The rows are grouped in 4 ways, from coarse to fine. Each group lies inside one group of the grouping before and may be the whole of it. The rows also spread widely along 15 directions, which tell nothing about the answers.
Some rows, each with its group in each grouping after it:
[-21  -2 -13 -12  24 -33 -20   1  20  11  19 -33  11  -1 -12 -12 -43 -42
 -36 -25   9  -2 -10  22 -28]  Nozu k767 migif k781
[-34 -20   9 -22  -5  12   4  -8   0 -16  -2 -14  -4  10  16   0   1 -26
  13   1 -43  10   4  29   3]  nuv k664 vavuz k145
[ 18  -5  29 -19  20  -6 -34   4  29 -35  11 -15   9  -7  10 -27  37 -36
 -32   1  38   0  -7 -34 -20]  Nozu k907 soz k372
[ -3 -10   7  -7   0 -14 -17  -2   3  -6  -4 -11  17  -6  -8  -4 -18 -27
 -19  -6  12   6 -32   6   2]  Nozu k74 bab k200
[ -5  -5  17  33  17 -21 -70  16   1  14  -7 -33   1  -3   0 -14  24 -36
  -7  26  39  23  -7 -64 -17]  nuv k664 vove k686
[  3  22  10  15 -12  -1  23 -36 -14  24  54  -6 -15  15  -5   4  13  -1
  11   3 -19  -2  14 -12  24]  Nozu k767 migif k733
[-40   8 -24  16   2   3  -7 -15  -1  10   3 -25 -32  17 -10  25  -1 -27
  18 -17 -15  -4 -19 -35  11]  Nozu k907 tazu k306
[-36  20  48  -3 -10  16 -19 -10   9  13   6  12 -13  23   5   0  22  -9
  10  22  10  12 -32 -41  39]  nuv k664 zam k228
[-16 -29 -19  17 -22  11   6   0   8  -8  17  18  14  26   2   6 -24  14
  21  26 -23  21  -2  26   8]  nuv k683 voti k453
[-26  12  12  -8  22 -22   7 -29  14  39  17 -27  14   8  -6 -28 -22 -17
  28 -33  -7  11 -11  10   0]  Nozu k907 febop k786
[-23   3  18  15 -35 -10   2   1 -73  27   9 -19  23   3  46  30  44   2
 -24  27  24   1 -11 -24  -1]  Nozu k412 rek k976
[-20  -3 -26  25  -5  -5 -11  15  15 -11  -6  27 -19  39 -12  39 -35   2
 -28   9  -5  -5   8   2   1]  nuv k664 zam k841
[ 31 -50 -33   8   7  33 -17  26   5 -21 -20 -14  -6   3  -5 -12  32  -5
  -5  15 -10  10  13  -2 -28]  nuv k683 voti k874
[ -9  18  52 -16   8 -14 -23  -5 -34 -12 -44   0  24 -14   7  21  53 -17
  17  20  32  14  -9  -8  11]  nuv k683 gepo k511
[-23   3 -25 -34   8   8  -3 -22  -4  13  44 -40 -15 -18 -26 -18  -1 -43
 -45 -28 -17 -17 -27  19  15]  Nozu k412 tuku k351
[-35   3  23   6   7  -6 -16  -9  -7   9  16 -22   3  10  22  -8  29 -16
   7  -3  -5   3  -6 -29   6]  nuv k664 vove k349
[ -6  40  44 -15  26 -41  -5 -20 -31  36   9 -18 -13  -3  -5  -3   3 -46
 -34 -32 -22 -13  29  19  15]  Nozu k412 rek k293
[ 18 -23 -61  -9  -6  17  24 -23  40  10   9 -25 -50   5 -35 -20 -50 -18
  14 -33 -14   6 -22 -36 -26]  Nozu k907 tazu k276
[  9  15  -3  40 -17 -12   5 -20 -45  24  21   4  18   5 -23  29   8 -10
 -23  18   1  -3 -19   8  33]  nuv k889 Dadi k846
[  0   4  24 -17  -3  13   2 -19 -17 -14 -14   3   8  -6  -8  15  40  -1
  33  14  -5  10  -8  15  26]  Nozu k412 dut k521
[-23  31   3   3 -14 -22  16 -27 -22  35  11 -19 -13   8  -1  21 -21 -27
   1  -7  16   7 -19 -37  -3]  nuv k683 gepo k881
[  6  24  21  14  -6  37  31 -13  29  39  40  -3  -9  38   4  -9   7 -21
  28  17   3  20   5 -16 -18]  nuv k664 zam k228
[-11 -30 -27  -6   0 -19 -15   0   0 -47   8 -17   4  -1  19  13   8  -3
  -9  -1  -4  -4  17   2 -24]  Nozu k767 migif k781
[  7  20  13 -25  -5 -28  22 -32 -23 -12  -3 -23   6 -17   3  16  -9 -60
 -22 -26   1  -3 -12  -2 -19]  nuv k683 voti k453
[ 32   0 -23   5  23   6  21  -9  25 -33  26 -10  31   4  -3   9  25 -13
   8 -17   9  -8  19  29 -37]  Nozu k74 bab k200
[ 38   1  28  18 -15   1  -2 -18 -25  12   2  -7  -8   0  -6  -5  29 -25
 -12  16   5   9 -11 -42  13]  nuv k889 Dadi k846
[ 17  33  42   6   2 -10 -24  20  27  27 -23  26 -37  41  -1   8 -19  -3
  -1  37  59  28  34 -49 -27]  Nozu k907 febop k786
[-25  -3   9 -36 -11   9   6   3 -62  27  12 -35  18 -18  29  -5  50   5
 -24  28  10  10  16  43 -16]  nuv k664 zam k228
[-63  -7  -4 -16   9  -8 -38  -2  -6 -26  -8 -18   7  -2  16  22  33   9
  46  23   9  20   6   5   5]  nuv k664 zam k228
[-12  12 -19 -10   4  -7   0 -16  12   7   7 -11  16  -2 -26  12 -22  -9
  35  14  32  24 -12  26 -18]  Nozu k907 tazu k276
[-29  -3   2 -34  17 -23 -24 -18 -13  21 -27 -25   9 -29 -30  -9 -12  -3
  19 -17  12  13 -36  13  17]  Nozu k767 migif k733
[ -5   6  12  20 -26 -29   9  -8 -23  34  24  -8  32  13  28   0  -7   7
 -17  16  52  12 -26 -35 -19]  Nozu k907 tazu k276
[-24 -49 -20   0   5 -44 -45  -5   7 -28  24 -39  24 -15  36 -34   6   5
   1   0  14  16   3 -30 -26]  nuv k664 zam k228
[-24  -6   5   5  -3  36  -5   9  -3   6   2 -27 -15  22  26   6  46 -25
  21  14   0  12  -7 -40 -16]  nuv k683 voti k453
[-37 -19  29   4  18 -21 -49  17  22  12   1  14  38  14   2 -33 -12  18
  -7  15  19  19 -25   9  19]  nuv k664 vove k349
[ -7  -3  22  -1   9 -34 -29   1  -9  13  14  -2  -8   6   0 -17 -17  -4
 -29  -1 -14   3  25  16  21]  Nozu k74 bab k200
[ -3  -5 -18  18  28   3  -6   1  10  10  -4 -27  30   0 -10   1  20 -15
  26  -9  16   9 -11   2 -34]  nuv k664 vove k349
[ -6  -2 -36  12  11 -19  34 -15  -9  16   0  16  12  19   1  18  -4  59
  22 -17  -5  -4  36  26 -15]  nuv k664 vavuz k145
[ 12  30  11 -77  17 -20   2  -2  36 -45  10  -4 -32  -4  13   3  -8 -37
 -45 -11  53  -1  42 -10 -63]  Nozu k412 rek k293
[-12  11 -15  26  22 -18  14 -37  13  -2  69 -29  33   8  12 -13  34  -5
  26 -25   4  -8   3 -22  -7]  nuv k683 gepo k881
[-25  -1   1 -29  10 -15 -28 -10  21  -6  -1 -16  24 -16 -20  -2 -15  -8
  33  15  41  30 -29  14 -10]  Nozu k767 migif k733
[ -7  -2  22  17   6   6  -7   2   1   2  -8  -2   0  23  -3   2  13 -35
 -21 -14 -22 -13 -25 -10  20]  Nozu k907 tazu k276

New rows. What belongs after each?
[-20  12 -12  11  25  21   9 -17  34  26  52 -22  27  14 -15 -21  13  -8
  41   1   2  16  -1  22 -15]  nuv k664 vove k686
[  8 -12 -20 -11  -4  49  16   4  12 -16 -14 -13 -12   8  -3  12  39 -15
  -2  -5  17  -7 -36 -35 -22]  Nozu k907 soz k372
[-14 -37   0  11   0   8 -40  33   7  -5  -8  17   3  22   0  -8  -5   9
 -31  30 -16   9   8  27  12]  nuv k664 zam k228
[-54  -3  -6 -23  12 -21 -50 -17   6 -24  54 -19  -4 -13 -13 -15  -3 -15
  -6  20 -16  12  13  31  32]  nuv k664 vove k349
[ 76  20  10  13  38  -2  33 -14  22  -5 -18   7  51  -2 -28   6  31 -30
   2 -34  25 -13  -3  23 -40]  Nozu k412 tuku k351
[-16  -1 -20  -1  12  12  -5   9  24 -10 -32  32   8  20 -31  23  -5  28
   6  -3  23  -6 -34  11  14]  Nozu k907 tazu k276
[ 12 -28 -20   1   2 -30  -9  -3 -15  -5 -16   2  44 -15  -8   0  -4  30
   1   0  22  10 -12  24  -7]  Nozu k412 dut k521
[  1 -52  17  -2  17 -20 -23  12   7 -58  -8   3  20  17  47 -20  41  12
 -22 -13 -27 -12  28  -5  -6]  nuv k889 Dadi k846
[ -7   2 -20 -36 -19   2  18 -14 -20 -24   5  10 -37   3  16  25  28  32
 -17   1   6 -13  27 -22  -1]  Nozu k412 tuku k351
[-59  12  -3  13  31   4  20  -7  13  19  -4 -16  21  34   6  24  -5 -21
  41 -37 -35  -5  -9  32 -10]  nuv k664 vove k349
[-23  16  18  -1   3  -1  10 -22  10 -46  62 -14  26  23  52  13  66  -9
  11   8  19  -6  17 -24 -18]  nuv k889 Dadi k846
[ 13   2  35 -14  11  10   3  -3   9  -9   0   8   0  14   6 -13  22 -21
  -1   4 -16   8  21  15  -1]  nuv k683 voti k453
[-40   2  -8 -13  11   4 -26  -7   5  -8 -18 -11 -17   6 -17  17   5  -5
  35   4  -4  11  -5   2  16]  Nozu k907 febop k786
[-13 -31 -39 -32  21 -30 -20   0   8 -50  -5  -8   4 -14  21  -5  25  57
   2 -20  30  -8  24 -11 -22]  Nozu k74 bab k200
[  2 -16 -25   2  15   7 -10   3  14  -9 -22  -3 -22  14  -6   1  19  12
 -11 -22  13 -11 -15 -51  -9]  nuv k889 Dadi k846
[-12   6 -26  25   8 -13 -11  -3  -2   4   8   3   3  15  -7  27   8  30
  30  18  23  11  22  -3  -7]  Nozu k907 soz k372
[ 11  -6  -2   5  -6  -9  19 -24   0 -13  19   8   5  11  14   3  23  28
  23  -4  -2   0  15 -17   2]  Nozu k412 dut k521
[ 13  16   8   1  18  14  18 -12  13 -15  17   1   0  16 -11  17  26 -18
   7  -6 -18 -11  22  28  -3]  Nozu k767 migif k781
[  2  14  -1  -8   2 -14 -13   7 -18  32 -32   2 -24   4 -15  15   0   4
 -31  -3  36  -2  -7 -34  -6]  Nozu k412 tuku k351
[-53   8  18  -5   3 -20  -3 -26  -1 -14  31 -12  16  17  22   7   5 -25
  -9 -22 -15 -12 -30 -11  26]  nuv k889 Dadi k846
[ 39 -11   1  -3  30 -36   6 -17  25  14  11  -9  17  -5 -21 -41 -37  -6
   2 -36 -14   7  22  33 -17]  Nozu k74 bab k200
[-25  18 -19   8 -14  -8  -6   1 -33  39  -9 -14  15  -1 -27  48 -25  -9
  14  32  35  24 -22  27  -8]  Nozu k767 migif k733
[-19  -9  40  10 -30  -3   7   2  19 -31  10  35 -10  50  53  11  -4   2
 -15  14  -8   0   0 -55   4]  nuv k664 vove k349
[ -6  14 -20 -34  -2   4  29 -17 -16 -25  47 -18  -8  -3  16  16  38  -1
 -47 -10   9 -29  21  14 -19]  Nozu k767 migif k781
[-20   5   7 -37 -10 -11 -17  -4  14 -18   5   6   2  -1  -6   8 -24 -11
  -6  21  32  19 -11  12  -3]  Nozu k412 dut k521
[  4   1   5 -15  -5   5 -10  17 -28  32 -10 -16 -33   4  -2   3   9  -7
 -45  14  12   0  18  -4 -15]  Nozu k767 migif k781
[ 19 -29  -6 -19  11 -14 -10   0  31   3   4   5   4   2 -15 -45 -33  14
  -2   0   2  18  12  25 -14]  Nozu k907 tazu k276
[-21  -8  29 -29   0   1 -29  13 -17 -13 -18  -6  11  -4  10   5  25 -22
 -21  19   4   6  -6  25  10]  Nozu k412 tuku k351
[ 16  -6  13  15  -8  -5  33   2 -18   8 -31  34  10  28   3  22 -13   1
 -47 -24 -31 -23  -7  22   9]  nuv k664 zam k228
[ 19   8  11  10  -4 -19  30 -37 -41  -6  -1 -19  33 -14  11  27  44  -4
  37 -10  -2  -1   2  -1  -8]  Nozu k767 migif k733
[-36  -9   2  -3   1 -34 -23 -17   2 -24  17   2   7   6  10   6   1  21
  13   2  -2   1   3  -5  23]  Nozu k767 migif k781
[-36  12   6 -27  -2   1 -29 -10 -34  34  15  -1 -20 -11 -17 -11  33  33
 -26  15  13  -4 -16  -7  58]  Nozu k412 tuku k351
[ 19 -31  37  44   0  -9 -27  14  10  -3  -9  -1  47  17  23 -19  17 -25
   2  19  15  20 -22 -33 -11]  nuv k683 gepo k511
[-18   6  26  27  -2  -9 -21  -1 -11  32  12  -2  -3  21   5  -2  10 -17
 -19  -4  -4  -3 -25 -41  29]  Nozu k412 rek k293
[-10   2   5 -13  37   3 -13 -18  48   6 -18  -6  -5   7 -26 -23   6   6
  63 -19   8  20  -8 -16  -3]  nuv k664 zam k841
[ 14   9  24 -25  37 -10 -19  -6  21  16   9 -27  29 -18 -18 -37  18 -25
  -7 -12  40   8 -20   4 -20]  Nozu k767 migif k733
[  3 -64 -37  -1   1 -10   4  -3 -12 -30 -20   3  56 -13  -3 -11   3  41
  13  -8 -25   6 -11  59   0]  nuv k664 zam k841
[-23  36  30 -23 -11   8  13  -7 -20  -1  -1 -13 -25  16  31  31  32 -39
 -13   6  22   0   3 -41 -18]  nuv k683 voti k453
[-45  39  30 -30  -9  48   7  -4 -40  17  22 -31 -13  10  31  23  98 -20
 -22  21  40 -12 -31 -44   8]  nuv k889 Dadi k846
[ 41  -8   4  16 -10  24   9  14  47   0 -17  32  28  27 -29  10 -38 -34
  -9  16  26  16 -41  13 -22]  Nozu k412 tuku k351
[-12  16   4   4  11 -28  -4 -18  22 -39  32  14  20  13  -6  22  -5 -16
 -26 -15   5 -21  -7  10  12]  Nozu k767 migif k781
[-50   8   5   7  -7   3  13 -24 -19  41  36 -17 -10  23   9  -9   5   0
  -9 -24 -32 -16 -27 -13  43]  Nozu k907 febop k786
[ 35 -13  26  29  22  21  -8 -14  44   3 -14  16   9  17 -33 -33  21 -13
  39 -16 -18   5 -35 -25  29]  Nozu k907 tazu k306
[ 33   6  -4  21  14 -10  12 -17   6  17  21 -26  -2   5 -25  -2 -29 -61
   5 -11 -32  10  28  34 -24]  Nozu k907 soz k372
[-22  11 -18 -25  -2  10 -14  -9  12  15   0   4 -11  -8 -40  -1 -16   3
  -9  10  45  12 -48 -20  16]  nuv k683 gepo k511
[ 12 -68  -8  17 -16  26  27  -5   6 -28 -12  20  32  20  15 -11  11  20
  24 -20 -70  -4 -27  23  23]  Nozu k412 rek k293
[-10  19 -45  46  -4 -11   5 -33   9  25  53 -42  -8  11 -25  26 -28 -49
  32  -6   2  12 -11 -28 -18]  Nozu k412 dut k521
[ 13  21  16  15  -2  10  33 -42 -15  18  25 -12   8   0 -22   3  14 -46
  11 -17 -35  -5 -21   7  29]  nuv k683 gepo k511
[  0 -26 -10   3  -1  21  20  -6  -9 -10  -2   6   7  13  -6   1  15  -1
 -18 -16 -50 -16  -7  34  19]  nuv k664 zam k841
[-42  -9  14  10   2 -26 -31 -10  15   3 -13 -18   4  12  17   4 -15 -13
  58   8   7  33  -7 -33  -9]  nuv k664 zam k228
[  1 -16 -19 -16  20 -22 -11 -22   7  -9  28 -26 -14 -13 -18 -27 -11 -23
 -24 -37 -37 -13  11  18  11]  Nozu k412 dut k521
[-48  -6  -6  11   6 -13  -6   4 -34   8  23 -14  14  19  35  13  31  23
  -4  12 -19  -2  39  23  -2]  nuv k664 vove k686
[ -4   5 -26  -6  23  -9  13 -12  30 -14  32 -12   0  12 -17   7 -30 -47
 -22 -38 -28 -14  12  38 -21]  Nozu k412 rek k293
[-13 -16   6 -22   4 -21   6 -37  24  -6  23  -8  18   1   4 -32 -18  11
  44 -12  -6  23  -9   1   3]  nuv k889 Dadi k846
[-12   8   9  25 -22   6 -20   1  -9  38   2  -3   7  11 -10   8   1  -6
   0  37  52  25 -47 -48   4]  nuv k664 zam k841
[ 14 -24 -25 -21 -11   2  -1   7 -46 -22 -35 -22  -1 -21  21  26  52  28
  10  16  31   8  18 -10 -35]  Nozu k74 bab k200
[ -9 -14  17 -59  -6  22  24   2  -6  -6  16  12  31  -1  26 -24  35  39
 -16   9  14   3  -2  47  -3]  Nozu k412 rek k293
[  3  -3   6  11  15  16  -5  11  18 -11  -3   8  28  19   9   9  39  22
  30  12  28   7   1   0 -11]  Nozu k74 bab k200
[-44  24 -17 -36  26   1 -30   3  13  28  39 -27  -2  -7 -27 -18  -4 -10
 -17  16  44  13  -3  23  -6]  nuv k683 gepo k881
[ 33 -45  -3   5 -23  12  16 -12  -2 -24  -6   0  20  -3  -4  -9   2  -9
  -3  -2 -28   1 -32   7   3]  Nozu k767 migif k781
[ -5 -15  10 -24 -24   9  -9  -2 -39   8  12 -23 -15 -10  25 -12  35   5
   2  45  11  26  28 -11  -9]  nuv k683 gepo k511
[-20 -37 -46  13  -8 -52 -43   5   5   1  -2 -27 -24   0  -2  -7 -67 -13
 -18  -1  11  20   3 -45 -26]  nuv k683 gepo k881
[-27  22  24 -43  17  12 -18   0  11  15   9  23 -15   6 -37 -11  -4  -3
 -31   1  -6  -4 -11  45  48]  Nozu k412 rek k293
[ 15   7  29  29  33 -30 -42 -12  -2  37  -5  -9  42  -9 -46 -22  -2 -25
  16   5  11  23 -23  23  26]  nuv k889 Dadi k846
[-15 -39   3  12 -55 -12   9 -18 -31 -21 -12  18  -5  18  20  23 -29   3
  -7  12 -36   7 -34 -25  36]  nuv k889 Dadi k846
[-12 -31 -29 -17 -19 -17   2  -2  22  -1  28 -12  30   2  20 -20 -37   6
 -26  -3  43  10 -37 -17 -38]  Nozu k412 tuku k351
[  6  33  16   2 -17 -26  46 -49 -21   3  25  17   7   8   3  24   1  12
  -2 -30   1 -18 -15 -18  29]  Nozu k74 bab k200
[ -2 -12   2 -23   5   0 -22 -19  12 -26   3 -10 -18 -12 -10 -23  28  -2
  -3 -11   9  -5 -27 -41  22]  Nozu k907 tazu k276
[-16  13 -10  31   3 -54 -11 -17  10  -6   5  25  21  16 -18  26 -45   0
 -26 -19  18  -9 -26 -13  17]  nuv k664 zam k841
[-33  -6 -16   8  12 -40 -42  15 -11  -1  17 -25   0   5   1  14 -25 -38
 -52  -3  -3  -5  15  21  -8]  Nozu k412 dut k521
[ 21  28  13   3  17  14   9 -10  59   7  11   7  -8  33 -13  -2  -4 -20
  27   3  48  18  -7 -45 -36]  nuv k889 Dadi k846
[ 22   8  -4 -22  -3  37 -10  -5  51 -28  16   6 -29   7 -27   1   0 -23
  43  52  33  41  25  -8 -27]  nuv k683 gepo k511
[-12  28   9  22  14 -13 -10   6  21  16   2   2   7  28   0  23  -9 -23
  -8   5  40   6  -5 -23 -27]  nuv k664 zam k228
[-18 -41 -25  58   1 -48 -46   1  -7   2  14   4   0  20   9 -10 -13  41
  -2   4 -21   4  20 -34  24]  nuv k664 zam k841
[ 27  37  40   1  24 -23 -29 -11  -1   0   7  13  -7  -1 -11  -2  44   6
   2  27  33  12  51 -12   4]  nuv k664 zam k228
[ 47   9  12 -15  10  14   3  -5  -8  37   6  -8 -37  -5 -27 -31  18 -14
 -35  -6  -1  -3  22 -11  -1]  Nozu k412 rek k976
[ -5  34  18  32   1 -37 -14   0 -21  42  -6  14  21  17  -6  33  -1  23
   6  23  61  13  -1 -25  -4]  Nozu k767 migif k733
[ -8  32  -3   1  15  15  19 -12 -27  31  16 -29   8   3   4  19  63 -14
 -13 -19  23 -21 -11 -15 -11]  Nozu k412 tuku k351
[ 22 -21 -20 -34   0  10  -1  -5  -1 -19  14 -23 -13 -21 -13 -24   3 -31
 -42   0  -1   1   4  11 -19]  nuv k683 gepo k511
[ 33 -28   3  -8 -21   4  14 -10   9  -1   6 -14 -18   5   7 -21 -16 -19
  -6   0 -10  11   0 -25 -24]  Nozu k767 migif k781
[ 24   4  36  29 -10 -26  21 -16 -52  13 -37  -8  -4  18  28  31  26 -20
   7 -10 -22  -1  22 -34  -8]  nuv k889 Dadi k846
